The rows come from 4 hidden closed curves, with some noise, and rows from the same curve form a group. Each curve winds through 8 dimensions. The rows are also pushed far along 5 directions, which tell nothing about the answers.
In the rows, 128 means zero.
Known rows, each followed by its group:
[ 87 124 163  52 106 133 130 184 163 143 144 107 130  97 145  31 158 170
 118 167]  U
[ 90 173 111 123  85 132 146  70 105 130 103 116 158  85 105  89 101 105
 161 145]  S
[133 141 131 147 121 109 115 105 100  98 101 155 146 117 134 154 133 130
 133 104]  U
[114 153 122 162 132 135 111 178 129 155  74 172 141 170 151 139  74 123
  81 146]  P
[137 126  95 135  70 128 154 111 113 121 121 123 153  98 143 142 131  86
 144 127]  U
[162 110 138  99 196 129 102 137 127  95 165 128 145 137 141 108 147 136
 149 137]  U
[143 111 174 107 228 178  83 128 132 154 114 162 111 158 123 125  92 157
 112 125]  P
[124  89 178  18 160 172 135  99 123 145 172  99 109  52 102  79 168 139
 170  98]  P
[106 148 198 135 168 130  78 112 161 155  74 159 112 140 117 101  90 153
 103 162]  Q
[132 117 140 210 113 113 130 120 102 120  92 151 114 134 112 197 105 108
 112  96]  S
[135 118 131 134 157 153 116  53  83 116 111 126 125  75 113 181 104  76
 166  83]  Q
[192 100 137 182 110 121 150 149 139 138 150 160 114 172 140 174 141 102
 139  80]  Q
[102 144 114 183 139 152 136  90 121 145  63 156 139 163 116 164 101 119
 110  98]  P
[ 62 172 141 140  81 131 121  68 119 159  77 104 170  64  90  71 146 146
 119 125]  S
[145 126 104 113 111 128 150 129  75  80 138 147 136 132 143 155 130 130
 155 111]  U
[140 142 140 190  90 120 130 153 162 165 116 151 156 152 140 117 104 102
 107 146]  P
[133 153  90  86 134 158  99  70  59 119 104 125 130  83 143 159 113 102
 168 109]  S
[130  94  94 136  24 122 210 123 161 130 151 108 129  99 127 142 156  96
 129 108]  S
[104 186 103 112 127 135 135  87  81 140  88 144 161 116 100 129  96 110
 139 158]  U
[132 122 112 114 110 115 168 191 126 120 169 116 156 155 135 111 176 136
 121 143]  Q
[133 153 145  82 127 126 120 168 134 129 142 164 163 132 139  41 101 162
 134 177]  U
[103 115 102 145  31 100 194 136 114  96 133  97 141  98 121 140 125 108
 124 127]  S
[113 153 196 173 130 112  79 147 182 153  88 172 123 159 140 103  75 167
  78 141]  P
[168  83 176 124 173 138  82 132 139 120 144 129 111 126 143 149 146 149
 111 110]  P
[140 101 172 100 128 132 145  70 142 130 157 124 107  90  87 127 159 157
 145  72]  P
[110  96 157  87 128 148 136 118 147 126 134 105 108  91 133 100 165 129
 147 125]  U
[125 132 151 106 196 158  97  94 103 130  72 158 139 114 119 119  96 100
 138 181]  S
[149 117 164 142 124 132 108 139 167 158 135 133 145 121 142  86 140 119
 129 135]  Q
[118 179  73 132 108 100 122 106  77 117  95 124 163 101 128 163  87  75
 138 129]  U
[121 168 157 139 199 135  79 118 135 163 107 142 138 153 107 109  80 125
 114 160]  U
[127  91 132 114  54 141 203 162 158 139 188 109 123 128 128 102 186 149
 133  91]  P
[103 172  94  69  79 135 151 123  92 141 101 144 160  84 125 103  82 112
 135 149]  P
[124 122  98  68  86 107 174 179 104 105 171 126 126 108 126 123 154 152
 132 116]  S
[109 135 161 181 153 130 127 108 129 145 104 149 140 139 105 131 154 131
 131  71]  Q
[154  63 146 168 175 147 146 159 150 126 167 131  81 178 125 164 180 141
 127  93]  S
[136 144 119 139 107 121 121 172 152 150 161 135 122 158 149 111 135 159
 114 112]  S
[133 126 111  58 118 126 158 193 115 119 144 148 143 125 136  87 112 130
 124 209]  S
[121 168 139 115 175 115  76 134 121 139 109 129 147 123 129 111  82 114
 122 160]  U
[112 146 121  39 155 143 112  74  98 113 103 125 146  64 128 106 124 105
 169 138]  S
[127 124 181 104 148 159 110  82 133 157 118 142 123  95 103 109 121 147
 133 102]  U
[109 138 115 139  38 102 155 104 142 132 125  96 160  76 126 116 153 113
 123  96]  P
[112 129 159 111  64 140 159  43 150 150 137 109 114  61  98 124 133 119
 150  92]  U
[161 128 119 178  61 114 155  98 133 153 103 158 133 126 122 168 136  99
 131  70]  Q
[ 74 177 140 181  98 107  94  94 140 143  64 112 179  96 128  84 132 120
 111 142]  S
[116  93 175 128 116 126 152 144 151 133 151 114 118 115  97 104 128 158
 106 123]  S
[122 158  85  98 163 129 127 192  65 104 100 168 145 165 148 123  90 116
 139 184]  U
[165 110  90 109 116 157 143  56  70 109 132 106 149  67 133 172 137  47
 194  97]  Q
[127 149  95 191 149 107  99 193 107 112  84 159 144 196 159 151 107 137
  90 141]  Q
[108 130 205 135 161 144  95  96 178 176  87 151 135 116 100  78 143 164
 101 137]  P
[194 110 125  72 150 151 121 134  80 116 150 151 124 120 149 143 121  95
 179 137]  Q
[128 128 142 118 157 119 117 147 155 132 122 147 131 140 138 116 132 133
 119 127]  S
[150 131  71 126  73 101 183 159  60  82 138 144 132 131 140 184 132  87
 157 133]  P
[136 105 158 136 169 139 118  94 115 125 124 112 131 126 114 159 183 125
 137  76]  Q
[116 153 179 206  83 111 108  93 191 176  64 148 153 133 126  94 143 121
 108 117]  Q
[135  93 139 166 107 110 164 164 156 131 159 116 126 152 124 158 182 135
 102  89]  Q
[140 151 132 210  53  92 147 156 173 175  86 184 141 171 125 123 129 145
  86 101]  Q
[151  99 198 174 204 148  78  83 136 114 111 156 112 151 126 151 139 151
 135  75]  U
[106 135 149 193 144 141 116 113 124 146  80 149 125 160 119 165 118 137
 105  63]  P
[143  97 116 134  98 145 146 129 162 145 157 110 108 140 146 149 160 138
 119  76]  S
[118 119 158 174 129 117 141 152 171 137 144 128 117 175 120 123 139 163
 105  82]  P
[114 121 112 116  42 103 194 114 127 116 154  92 143  99 113 137 206 132
 140  60]  Q
[161 102 192 141 169 129  99 137 155 139 145 157 115 153 115 128 143 183
  97 110]  P
[162 137 120 198 158 121 117 134 122 114 114 172 159 188 140 147 106 113
 129 136]  U
[164  98 106 170 134 128 144 143 101 110 152 138 116 138 134 208 108  88
 132  87]  Q

New rows. What belongs after each?
[114 161 113 201 102 134 112 113 120 165  69 139 169 137 123 133 106 112
  91 147]  S
[125 151 100 158 119 106 121  91 108 123 108 114 145 108 122 171 110  84
 135  92]  U
[212  75 156 147 198 160  94 113 118 140 129 164  97 156 137 191 129 105
 145  84]  Q
[111  85 186 102 129 143 139 103 180 121 168  77 114  89 115  68 137 135
 146 130]  S
[149  74 153  43 141 156 144 132 126 116 210 100 105  64 127 106 147 128
 169 104]  Q
[144 136 122 118  96 123 141 188 147 146 153 150 129 161 143 110  86 144
 102 156]  S
[149 102  74  39 117 136 157 173 106  96 164 117 129 115 169 134 158 114
 145 152]  S
[ 54 160 171 122  97 107 112 107 150 126  78 109 150  89 118  68 133 159
 109 132]  S
[159  70 210 112 160 147 115  90 173 137 173 126  94 112 104 124 170 181
 124  71]  P
[163 103 101 105 144 138 145 128  94 100 160 126  99 124 138 179  96  80
 172 108]  U
[ 73 151 144  93  87 122 133  89 126 130  78 123 128  57 122  95 135 111
 150 133]  U
[149 148 114  94 179 150 102 118  68 108 106 160 141 126 139 132  69  96
 166 159]  U
[111 169 164 156 139 108  83 119 126 136  63 148 147 152 128 121 127 145
 107 129]  Q
[149 131 137 141 123  89 103 190 141 107 147 145 148 147 161 120 130 149
 102 137]  U
[ 84 133 203 140 128 131  81 102 196 165  85 118 132  97 130  72 133 158
  93 117]  P
[144  94 148 115 201 149 115 139 116 125 142 138 102 141 118 142 161 146
 136 112]  S
[137 128 128 161 143 128 118  64  84 110  82 124 131 131 121 199 158 100
 147  62]  Q
[ 98 152 131 161 137 143 133  80 143 152 102 127 137 144 102 118 132 141
 128  90]  S
[143 140 131 120 200 156  97 108  85 126 109 130 169 137 130 123 132  90
 155 160]  Q
[131 125 139 123 208 140  69 134 108 104 119 115 134 139 154 123 125 119
 140 149]  S
[127  87 147  97 111 154 131  85 158 138 162  71 128  65 127  92 169 118
 148 113]  S
[140 115 158  86 167 150  98 100  80 114 129 133 107  74 118 138 107 119
 160 130]  S
[144  88 148  96 106 132 140 160 181 139 188  98 123 102 144  76 161 133
 131 146]  S
[167 102 121  83 136 138 111 132 127 110 147 130 133 119 149 135 113 141
 113 156]  P
[136  98 116 175 150 137 126 150 110 116  99 134 115 158 148 187 143 100
 120 106]  U
[130 155  63 110  76 135 148 167  74 136 131 123 170 120 135 113 116 125
 112 179]  S
[ 83 146 170  68 158 131 104 152 161 125 134 110 138 124 136  29 132 172
 128 176]  S
[132 100 151 175 155 136 134 174 151 134 146 134 106 181 125 119 145 147
 116 143]  S
[170 108 120 142 169 135 118 230 103 122 137 178 120 198 161 150  91 134
 110 141]  U
[154 116 131 110 159 135 115 143 120 134 129 144 117 156 124 133 138 163
 119 100]  Q
[108 127 157 194  44 108 162  72 202 162  82 134 105 129 105 133 147 135
 107  81]  Q
[142 102 120 131  58 116 205 132 157 137 178 131 115 130  99 149 153 156
 118  57]  P
[113 110 133 124 124 139 150 154 165 158 144 111 134 132 119  83 152 139
 119 107]  U
[146 173 107 101 111 133 127  71  54 123  89 151 170  92 123 143 110  72
 179 130]  Q
[ 86 163 155 127  84 127 131  49 157 158  54 139 130  98  97  97 119 134
 124 137]  Q
[113 122 118 111 135 153 143 101  95 112 124 115 122 107 117 119 139 114
 163 145]  S
[144  83 123  76 139 162 156  79 114 114 136 115 114  80 120 146 135  86
 169 129]  S
[ 99 184  81 142  81  83 161 173 101 107 106 152 140 155 136 141  92 109
 128 161]  U
[145 112 185 142 115 131 107 119 190 166 113 136 125 128 138  83 152 137
 120 132]  Q
[ 90 152 138 128  92 115 135  85 163 134  99 105 169  90 120  80 113 109
 127 138]  S
[ 85 146 134 104  84 115 137 156 137 135  95 134 128  97 140  89 128 126
 123 150]  U
[ 88 147 110 141  79 136 174  70 131 150 105 110 150 111  85 115 135 135
 123  88]  S
[160  84 112 134 153 153 128 139 144 136 147 113 124 160 147 163 144 124
 108 101]  S
[120 186 142 119 141 131  78 109  68 142  72 155 168  93 132 119  69  93
 142 150]  P
[120 141 191  89 131 144  92 107 137 142 125 135 122  86 131  86  89 137
 143 128]  P
[117 101 144 109  83 110 160 223 157 110 175 113 118 141 148  76 135 159
 106 185]  S
[115 179 119  97 125 123  98 105  65 122  88 151 151  72 125 116  89 107
 153 161]  S
[152 105 130 126  98 106 160 185 124 107 164 139 110 145 142 144 146 127
 133 134]  P
[ 97 163 153 223  85  95 141 137 162 135  88 170 138 179 123 122 119 153
 102 101]  U
[150 110 156 148 199 171  99 150 105 141 116 156 132 173 142 140 132 125
 126 139]  P
[131 108 150 112 116 142 140 100 148 143 124 133 132 102 113 117 156 143
 118 120]  P
[ 99 140 107 114 116 124 158 141 116 106  93 140 140 147 131 124 114 121
 124 162]  S
[155 113 157 138 106 107 135 215 164 113 185 148 117 183 161 107 124 171
 106 149]  U
[ 93 153 166 149  82 112 113 114 173 145  96 142 128 121 129 108  94 162
  92 102]  P
[104 119 169 166 132 125 124  57 139 127  87 130 105 104  99 169 128 127
 129  45]  S
[186 100 124 117 142 138 127 192 134 137 143 177 106 173 156 120 115 139
 131 150]  Q
[132 109 152 131 171 134 109 201 153 133 128 153 112 180 156 110 149 154
 101 172]  S
[110 145  94 120 111 128 135 138 100 114  85 144 139 127 149 139 139 112
 128 157]  S
[134 115 126 111 148 134 125 112 148 124 123 120 138 120 142 129 134 106
 133 120]  S
[180 112 100 178 103 117 128 114  87 106 127 139 147 137 141 208 134 105
 120  89]  P
[122  97 114 208 126 129 175  99 140 108  95 135 107 180 116 205 137  99
 125  73]  S
[116 174 145 110 117 119 119 140 107 136 106 156 163 125 128  75 127 132
 149 145]  Q
[ 92 120 154 131 125 170 130  46 148 157  85 119 111  88 111 138 116 114
 136  63]  P
[148 153 131 190 102 101 105 148 116 132  97 165 168 156 139 151 119 143
  83 131]  P
[110 137 146 155 132 118 122 148 107 126  89 142 153 134 107 122  90 136
  92 165]  S
[129 129 129  82 162 145 113 108 106 106 133 110 145 101 132 100  92 100
 161 170]  S
[158 110  69  53 139 167 160 141  58 106 150 142 126 128 137 173 103 120
 143 120]  P
[154  97  69 133 112 130 199 137  71  97 138 145 124 142 108 204 124  91
 142 115]  S
[108 151 100 131 107 123 137 115  97 113 104 129 144 130 128 151 108 130
 124  98]  P
